The rows are grouped in 4 different ways at once. Each group adds its own fixed numbers to the row, and there is some noise. The rows also spread widely along 10 directions, which tell nothing about the answers.
Known rows, each followed by its group in each grouping:
[-17  -5   6 -12   1   0   0   3  -1 -18   0  16  11  13   5  16   4  -5
 -15   3   5  -3   7  -2   4   7  -1   3 -26   2   4] : Q_263 (0) (0) rizo
[  3   0   3  -5  -4   2   1  -9 -10 -12   6   5  -2   7  -2   5  -8  -2
 -11   6   6  -5   4  -5  -7  -2  -3   6   1   9  -6] : Q_848 (2) (1) rurev
[  1  11  -7 -11  -1  -8 -11  -1   8   4  11  10   7   0  11 -10   6   0
  -1   7 -18  -3   2   0   5   1   3   2  -6  25  -2] : Q_71 (0) (2) rurev
[  3   2  -3   4   8   2 -10  -3   5   1  11   3  10   8   1   2  -4   2
 -11   8  15  -8   4  -2  -4  12   7  -6  -3   6  -5] : Q_467 (1) (5) toso
[ -5   2  -3  -9  -2   0  -1  -1   1 -10   9   5  -2   3   4   6 -10  -2
  -9   7   1  -5   1  -3  -6   0   2   6  -2  13  -5] : Q_467 (2) (3) toso
[ -2  12 -13 -19 -10   5   1   6   7 -13  15  21   7  -5   4  12   3   3
  -7   0  -6  -4   5  -3   3   5  -5   5   6   5  -5] : Q_263 (1) (4) duko
[ -2   3 -15 -10  -1  -2   5   0  -6 -11   8  18   1   2  -9  17  -2   0
 -10   2   0  -5   4 -10   1  -7  -3  -2   3  10  -6] : Q_71 (2) (4) rizo
[  4  11  -2  -2  -8   4  -7  -2   9  10  10   5  12   2   7 -17  -5  10
  -9   9  -5  -8   3   3   5   0  -5   4   8  25  -3] : Q_136 (0) (2) duko
[ -3  10   8 -10  -6   7   1 -19   7  -1  14   1   6  -8   2  -9  -3   1
  -2   2  -8  -5   4   8  -3   4  -8   8  12   6   2] : Q_136 (2) (3) rurev
[ -8   5 -16   6   9 -14   1  -6   7   6   2  15  15  -6  -9   2  18   0
  -8   4   0  -9  -4 -10  17  -3   5 -19   4  13   9] : Q_848 (1) (1) rizo
[ -8   8   1  -1  11 -15 -11  -8  -6  -6  14   1  -3   1  -4  13  -4  -6
   8   2   0   1   7   2  -6  12  10   5  -1  14   0] : Q_71 (0) (5) duko
[ -7  13   8  -4   5  -4   1 -19  16  -7  -1  15   6 -14 -14  -2  11   8
 -13   4 -14  -4 -11 -11  -3 -14  -2 -14   3  11   0] : Q_848 (0) (0) toso
[  4  12  -1  -6   6  -9 -16   7   7  -6   6  13 -16  -1 -11   4  -4   8
  -5   8  -2  -7  -1 -13 -13   1  17  -1   6  18 -24] : Q_136 (2) (1) rizo
[ -9   0  11 -12   1  -5  -1  -9   5 -15   1  14  10   1   2   6   7  -2
 -13   2  -9  -3  -2   0  -3   1  -1   2 -18  13   3] : Q_848 (0) (5) rurev
[  5  17 -13  -7  -3   2  -7  -9   7   8  21  11  11  -9   4  -7   9   4
   2   1 -15  -6   1   1  -2   0  -5   1  12  15   0] : Q_848 (2) (2) duko
[ -8   8   5  -1  -1   7   3 -18   4  -3  10   7  14  -3  -7   3  -2   6
 -14   5  -1  -2   2   1   1  -6 -10  -1   7   7   6] : Q_848 (0) (5) toso
[ -3   3   3  -8 -10  -1   7 -13  -3   5  -1  16  14   4   0  -8   2  10
 -15   8 -10  -8  -2  -8   6 -17 -15   5 -17  26   5] : Q_136 (1) (4) duko
[ 17   5 -11   8   4  -2 -13   4   2   3   5  10   6   8  -7  -2   1   5
 -13  11  21 -11   1 -15  -4   8  12 -16   7  11 -16] : Q_848 (1) (1) duko
[ 10  20   0  -8  -7  18  -7 -14   7   8  20  11  12  -2   0  -7  -2  11
  -8   5  -2  -2   4  -6 -10  -7 -10   2  10   3 -11] : Q_467 (1) (2) duko
[ -8   3   3   6   4   0   1  -5  -1  -3   1   9   3   2 -14   3 -11   9
 -17  10  12  -5   3 -11   3 -12   2  -6   4  15  -5] : Q_136 (1) (2) rizo
[  3  -7 -17  -7   5  -9   6   2  -4  -7   2  31  10   7  -7  15   9   3
 -16  11   5  -5   2 -14  10 -11  -3 -14 -12   8  -6] : Q_136 (0) (2) rurev
[-10  11  19   1   4   3 -10 -11  -1  -6   3  -3  -3   1  -9   1 -10   4
  -7   4   6  -1   4  -3 -13   3   9   5   3   7  -8] : Q_848 (1) (1) rizo
[  0   3   1   7  12 -11   0 -16  11   5   2  14  17  -7 -13  -8   9   7
 -11   9   4  -6  -4  -8  10  -5   3 -21   5  10   5] : Q_136 (0) (2) rurev
[-10 -13   1   5  14 -21  -1 -21 -28   2   6   0  -9   7 -11  10  -3 -11
   7   3   4   0   4  -1  -2   4   4   2 -14  10   7] : Q_136 (2) (3) rizo
[-15  15  21  -4  -1   6  -3 -10   3  -7  11  -1   9   1   8  -3  -8   3
  -7   3  -1  -1  11   6  -6   6  -1  13  -1   7   6] : Q_263 (2) (1) rurev
[-11  16   7  -8   4  -2  -7  -2  12 -11  12  12   8  -4   0   5   7   2
  -4   2  -4  -6   3  -1  -6   8   6   0  -3   7   0] : Q_263 (2) (0) duko
[ -5   7   9   2   0  -6  -2 -15  -1   3   1   5   7   3  -5 -10  -5   7
 -12   9  -4  -5  -2 -10   3 -16  -5  -3  -7  27   3] : Q_71 (0) (2) duko
[  5  -3  -2  -5   5   0   1 -20  -7  -2  15   8   9  -1  -1   1   8  -7
  -1   1  -2  -2   6   2  -4   9  -5  -2  -4  -8   7] : Q_263 (2) (2) rurev
[-14   5  10   0   3  -4  -7 -15 -11  -3   6  -2  -1   2  -3   7  -6  -3
  -2   3  -2   0   5   1  -6   0   1  10  -5  14   3] : Q_848 (0) (0) rizo
[ -2 -10   3   0   7 -12   6 -15   0 -11  -2   7   0   0  -7   3  -1  -3
 -10   5   3 -11  -2  -6   4   3  -2  -4  -6  14   4] : Q_136 (2) (5) rurev
[-15   8   5  11   0 -10   0  -3   4  -4   0   0   8  -2  -2  -1 -15   5
 -13   9   7  -5   7  -3  11  -3   6  -1  13  24   9] : Q_263 (0) (4) rurev

New rows, each followed by its group in each grouping:
[ -8  16   0 -15   2   3 -14   8  15 -10  13  22   6   1   4  11   9   4
  -6   3  -7   0   6  -1  -6   6   7   1  -6   4 -10] : Q_263 (0) (0) rizo
[-11   1   4  -6   2  -6  -1 -17  -2  -2   1   6   7  -2   1   1   8  -4
  -4   0 -11  -4   0   2   4   0  -4   3 -11  14  10] : Q_848 (0) (0) rizo
[ -9  13  10  -1   8  -2  -3 -11  10 -10   4   8  11  -2  -5  -3   1   3
  -9   5   1  -7   1  -5  -5  -4   4  -5  -4   9  -2] : Q_71 (2) (0) rurev
[ -5   2 -15  -6   3 -12  -2  -5  -8  -2   8   8  -5  -2  -3   6   2  -5
   3   4 -10  -2   2  -5   8  -2   0   1  -3  18   1] : Q_71 (1) (2) rizo
[  9   2 -16  -6  -8   5   6  -6   6  -7   7  19  11  -1  -3   2   8   2
 -13   4   1 -15  -3 -11   7  -7 -10  -9   9  11  -4] : Q_848 (2) (0) duko
[-7 12  2 -6  3  2 -4 -8  0 -8 10  8  1  2 -6 10 -4  1 -5  3  0 -1  5 -2
 -3 -3 -1  2  3  7 -5] : Q_71 (0) (0) rizo
[ 10   4  11 -13 -14  14  -6 -16  -2  -5  11   1   1   7   5  -3 -12   3
 -11   3  -1  -5   5   4 -13   5 -12  15   1  12  -7] : Q_848 (0) (5) duko
[  1  -5  -5 -14   4  -5   2 -10  -5 -11   8  22  10   5  -1  14  17  -7
  -5   0  -5  -6  -2  -5  -6   5  -7  -1 -21   3   2] : Q_848 (2) (5) duko
[  0   5 -14   1  10  -7  -1 -13   6   2  16  13   6  -6  -8   8   7   0
  -4   5  -3  -7  -1  -6   0  -1  -1 -10   6   5   3] : Q_467 (2) (5) toso
[-15   8   9   3   7  -5   6 -18  -6 -10   5   4   7  -4 -14   8  -2  -1
  -8   3   6  -6   0  -5   0  -1   0  -3   6   5   8] : Q_848 (2) (1) duko
[-10   5   7  -7   3   5  -2  -7   3 -13   5   4   3  -1  -9   5  -5  -1
  -9   3   4  -2   4  -3  -3   4   3  -1  -2   2  -5] : Q_71 (1) (2) rizo
[  2  -1  -5  -4   2   1  -6   3  -9  -5  11   7  14  17   8   1  -1  -4
  -7   7  10  -7   8   1  -1  10   0   3 -17  11  -1] : Q_71 (2) (2) duko
[ -6  13   0   3   5  -4   3 -13   5   5   8  16  18  -6 -10   1   4   9
  -9   7   0  -2   2  -7   4 -12  -3  -7   4  11   2] : Q_136 (1) (4) rurev
[ -9   3   3 -10  -9  12   1  -5  -2  -6   7  11  14  11   8   6  -3   0
 -15   3   1  -5   8   4   3  -3 -12  10 -11  10   3] : Q_848 (0) (0) rizo
[ -4   3  -2   2   8  -1  -3  -7  -4   3   6  18  10   7 -10   8   5   6
 -10   8   8  -5   4 -11   0 -11  -1  -6 -13   8  -5] : Q_136 (1) (0) rizo
[-12   5   8   0  -4  10   6  -4   6  -9   3  14  22   6  -2   0  -4   9
 -23   8  14  -8   4  -8   9  -7  -7  -5  -5   9   5] : Q_263 (1) (2) duko
[ -1   5   3   3   3   0   1 -16   0  -5   3   2   8   0  -6  -2  -3   0
  -7   4   8  -9   4  -5   4  -3  -2  -4   3   6   0] : Q_71 (1) (0) rurev
[ -7   5   2   3  10  -2  -1  -8  -2 -11   7   9   9   6 -10  12  -4   2
  -9   8  15  -2   4  -5  -3  -1   5 -10  -3   2  -2] : Q_71 (0) (0) toso
[ -1   3   0  -3   1   3   3 -13 -11  -3  13   9  11   7  -4   4  -1  -1
  -5   5   3  -3   6  -3  -3  -4  -8   1  -7   5   1] : Q_71 (2) (2) duko
[ -5  -1 -21  -8  10 -18   9  -9  -3  -4   7  31  17  -3 -15  21  20  -4
  -8   1  -1  -3  -3 -12   8  -5  -3 -19  -7   1   7] : Q_467 (0) (4) duko
[  0   5 -15 -11   2   1  -9   6  -6  -8  17   9  -4   5   8  18  -3  -4
  -1   6   3  -4   6  -2  -9   9   4   7  -5   4 -12] : Q_467 (1) (0) toso
[ -9  10   3  -3  -8   4   1 -13   9   0  13  -1  10  -6   5 -12  -5   3
  -6   2  -4  -9   5   6   5   5  -6   4  15  13  10] : Q_263 (2) (3) duko
[ -9   9  11  -3   5  -2  -6 -12   4  -2  12   8   3  -2  -3  -1   0   6
  -7   6  -2  -1   0  -4 -10  -2   4  -2  -4   8   1] : Q_263 (2) (3) toso
[-4  7 -1 -4  7 -7 -3 -7  2 -6  9 12  6  0 -2  7  4 -1 -3  4 -3 -3  4 -4
  0  1  2 -1 -8 11  0] : Q_71 (1) (5) rurev
[ 14   3  -5   2   6  -1   3 -22   0   4  10  14   8   1 -14  -3   7   8
 -12   8  -1  -6  -4 -14  -3 -13  -9 -15  -1   7  -4] : Q_71 (2) (5) toso
[ -3  10  13  -3  -4  12  -4 -14   6 -11   4   2   3  -3  -7   1  -7   5
 -13   4   5  -5   4  -2  -7   0  -2   1  12   4  -8] : Q_848 (0) (0) rizo
[ -7   7  20  -1   7   3  -1 -18   0 -13   2   5   1  -1 -17   2 -10   7
 -12   7   7   0   2 -10 -11  -8   3  -5   0   2 -11] : Q_71 (1) (2) rurev
[-10  -3   3  -8 -12   7  14 -21   2 -11   3   2   3  -4  -6   5 -12  -2
 -18   0  -3  -7   2  -1  11  -8 -17   5  11  11  10] : Q_467 (0) (5) rizo
[  9   1  -5 -21 -13  15  -5  -6 -10  -6  14   4  -6  10  10   3  -4  -5
  -1   1  -6  -4   9   3  -8   6 -10  17 -10   6 -12] : Q_71 (1) (0) rizo
[ 10   9   3  -3   0   2 -11 -11  -5   0  13   2   4   0  -3   0  -2   0
   0   2   2  -5   4   1 -16  10   2   6   5   9  -9] : Q_848 (2) (4) duko
[ -6  14   2  -5  -6   4   1  -4   3  -8   5  14   8   1  -6   6  -6   8
 -16   7   3  -4   2  -8   1 -12  -5   0  11  14  -3] : Q_848 (0) (1) duko
[-10  13  -8  -8  -4   4  -2 -13  -6   5  17  11   6  -3   4   7   6   1
   3   0 -15  -1   5   2   1  -9  -9  11  -2  14   3] : Q_848 (1) (0) rizo
[  5   3   2  11   6   4  -3  -8  -5   5   7   3   6  11  -8  -4 -10   9
 -11  14  16 -10   4  -8  -6  -5   0  -6   0  11  -8] : Q_136 (2) (0) toso
[  2   8  -8  -7   5  -4  -1  -3   7  -7   7  16  10  -1  -8   7   6   4
 -10   7  -1   0  -2  -5  -2   0   2 -11   0   7  -6] : Q_71 (0) (4) toso
[-12  20   6   5  14  -6  -9 -14   3   5  15   7  12  -5  -9   3   5   5
   6   3   2  -2   4   0  -7   4   6  -1   2   4   1] : Q_136 (1) (0) duko
[-21   2  18  15  23 -13  -6 -14   1 -13   0  -2   6  -3 -21  13  -1  -2
  -8   3  15  -5   0  -6  -6   6  17 -11   0   5   6] : Q_848 (2) (5) rizo
[ -5  10   6 -10  -2  -1  -4 -10   1  -6  12  16   2  -1  -1   7   3   4
  -6   1  -7  -3   3  -6  -6  -1  -3   6  -8  10   0] : Q_263 (1) (5) duko
[ -8   9  10  -5  -3   4   4 -15  -4 -10   5   5   6   0  -6   7 -10   5
 -13   6   3   0   5  -3  -4  -7  -5   3   9   8  -1] : Q_848 (0) (1) rurev
[ -5   9 -11   3   3 -11  -6  -9 -11  16  14   7  11   3   7  -1  10  -3
   7   5  -9  -2   4   1   6   1  -2   5  -8  20  10] : Q_848 (1) (1) duko
[-18   3   1 -13  -3  -5  -5  13   7 -15   5   6   7   7  13   6  -5  -3
 -10   5   3  -7   6   9   4  16   6   9 -10  21   1] : Q_136 (0) (3) duko
[ -8   3   1  -9   9   3  -4  -2   6 -11   7  14  18   5  -1   9  13  -5
  -6   1   7  -5   4   2   0  13   3  -7 -18  -8  -1] : Q_71 (1) (0) rizo
[ -6  10   5   4  19  -9 -14  -2   3 -11  10   3   6  -3 -10  11   4  -4
   0   4  18  -1   4  -1 -10  22  23  -9   8  -7  -9] : Q_848 (1) (1) rurev
[  4  17  -9 -11   3  -8 -14   0  13   2  19  13   9  -3  10   0   9   0
   3   2 -14  -1   6   5  -3   9   6   4   3  15  -4] : Q_71 (0) (5) rurev
[-11  17   8  -4   0  11  -7  -8  -5  -9  21  -8   3  -3   0   7 -15   1
   0   1   3   2  11  12 -17  11   1  18  16   3  -3] : Q_848 (2) (4) toso
[ 10  -6  -7 -12 -14   4  13 -15   6 -14   2  18   5   0  -6   1   3   2
 -22   2  -1 -15  -3 -13   9  -7 -17  -6   5   9   1] : Q_263 (2) (5) duko
[ -7   7   4  -1   4   4 -11   5   0   2  10  15  19  16   9   4   7   1
 -10   6   8  -4  10  -2  -1   5   3   1 -26   7  -1] : Q_263 (1) (0) rizo
[ -4   4  -3   4  -1  -1  -4 -11 -18  13  12   8  18  13   6   0  -2   3
  -6   9   1  -1   7  -1   4 -11  -9   6 -13  22   8] : Q_848 (0) (2) duko
